There are 3 ways to turn a row about zero (a turn may also mirror it). The second row of each pair is the first, turned, with some noise. The first 21 pairs use one turn. New pairs use 2 turns, one after the other, and a turn may come again.
In the rows, zero is written as 128.
Known pairs, each followed by its turns in order:
[159 121  92 108 101  88]
[115 108 103 124 149 182] => X

[118 143  82 108 122 103]
[ 99 103 133 150 164 152] => X

[162 152  87 100 114 135]
[ 94 101 118 117  90 102] => Y

[ 78 143 132 137 139 115]
[106 131  92 149 152 117] => S

[134 137 125  78 119  86]
[ 98  96  96 153 115 162] => X

[165 102  82 155 153 174]
[111  94 102  73 162  91] => Y

[118  95 127 100 166  89]
[117  80 157 152 153 126] => S

[ 85 168 131 149  83  88]
[ 98  58 127 103 148 100] => X

[134  96  97  87 158  85]
[149 123  58 131 107 141] => Y

[156 121  93  97 132 146]
[ 96 104  94 107 111 125] => Y

[106 119 102 176 153  82]
[ 90 142 118  98 183 118] => X

[151 137 163 160 122 175]
[ 94 125 164 140 176 102] => Y

[146  79 152 148 148  76]
[122 120 178 165 157 168] => S

[ 79 166 149 113 175 153]
[ 98 142 153 174 105  70] => X

[137 176 130 174 138 174]
[ 90 152 173  96 151  79] => Y

[141 139 165  85 175 104]
[135  55 120 150 111 146] => S

[145 143  83 169 154 101]
[129 129 127  82 179 155] => S

[ 88  93 109 158  80 103]
[163  97 113 109 193 115] => X

[117 145 177  93  78 164]
[145 143 103 164  62  99] => S

[122 171  92  88 112 175]
[ 72 117 146  92  87 132] => Y

[121 102  90 147 126 155]
[ 94 151 148 102 137 111] => S

New pairs, each followed by its turns in order:
[106 122  81  91  84 170]
[187  96 125 167 170 120] => S S

[105  93 101 150 145 120]
[100  97  97 148 138 137] => S S

[ 77  82 123 139 126 128]
[133 102 140 106 166 166] => X S

[109 142 163 178 132 119]
[144 105 107 135 115 185] => Y S

[ 93  97 165  80 156 113]
[ 92 172 147 157 164 149] => S S

[109 165 176 112 148 114]
[141 160  59 118 119 152] => Y S

[136 157 158 113 136 137]
[143 158 163 120 127 132] => Y Y

[114 162  87  77 144 126]
[152 159 107 127 115  69] => Y S

[117 115  96 157 118 151]
[130  95 128 132 106 164] => X S

[134  79 123 163 146 129]
[125  78 156 102 132 139] => Y S

[165  95 171 160 107 102]
[119 160  98 122  75 173] => S S

[ 96  82 113 173  85 135]
[151 109  55 138 143 163] => S S

[153  82 109 140 118 162]
[143 163  86 160 150 132] => Y X

[169 168 123 102 154 151]
[118  65 103 144 117 153] => S Y

[174 168 151 146 178 147]
[134 104  75 144 190 138] => Y S

[ 99 161 166 137 134 146]
[127 125  75 143 105 141] => Y S

[147  77  92 132  86 167]
[174 159  79 157 152 129] => Y X

[153 130 150 121 132 147]
[ 94 134 115 133 152 134] => Y S

[110 156  84 107  83 160]
[170 168 106 104 104  97] => X X

[142 164 140 170 169 173]
[176 118  83 180 104 126] => X S

[ 96 110 130  85 117 139]
[115 110  87 100 152 118] => S X

[114 159  88 151 127 177]
[126 117 116 164 101 174] => X S

[148 125 134 146 132 171]
[166 125 116 139  94 142] => X S

[167  91 103 121 175 168]
[166  94  96 173 105  99] => S X

[155  83  98 116 168 139]
[ 97 111 139 188  97 110] => S S

[ 91 153  83  98  87 120]
[150 123 108 119 201 139] => X Y

[172 178 106  97 145 119]
[112  69  76 144 125 130] => S Y

[107  85 158 162 164 125]
[137 150 109 128  72  95] => X Y

[139 175 162 122 110  89]
[149 160 159  95 136 172] => S X

[ 91 128 146 112 124 176]
[123  81 130 121 171 125] => S X

[150 110 155 120 120 167]
[ 73 122 127 142 143 134] => Y S

[127 120 143 139  96 172]
[143 126 107 105  93 153] => X X

[ 92 180 141 107  93 117]
[106 122 192 158 140 136] => Y Y

[ 78 129 158 102 114 116]
[187 103 109 125 136 117] => X Y

[134 118 119 160 154 136]
[133 126 138 162 120 109] => S X

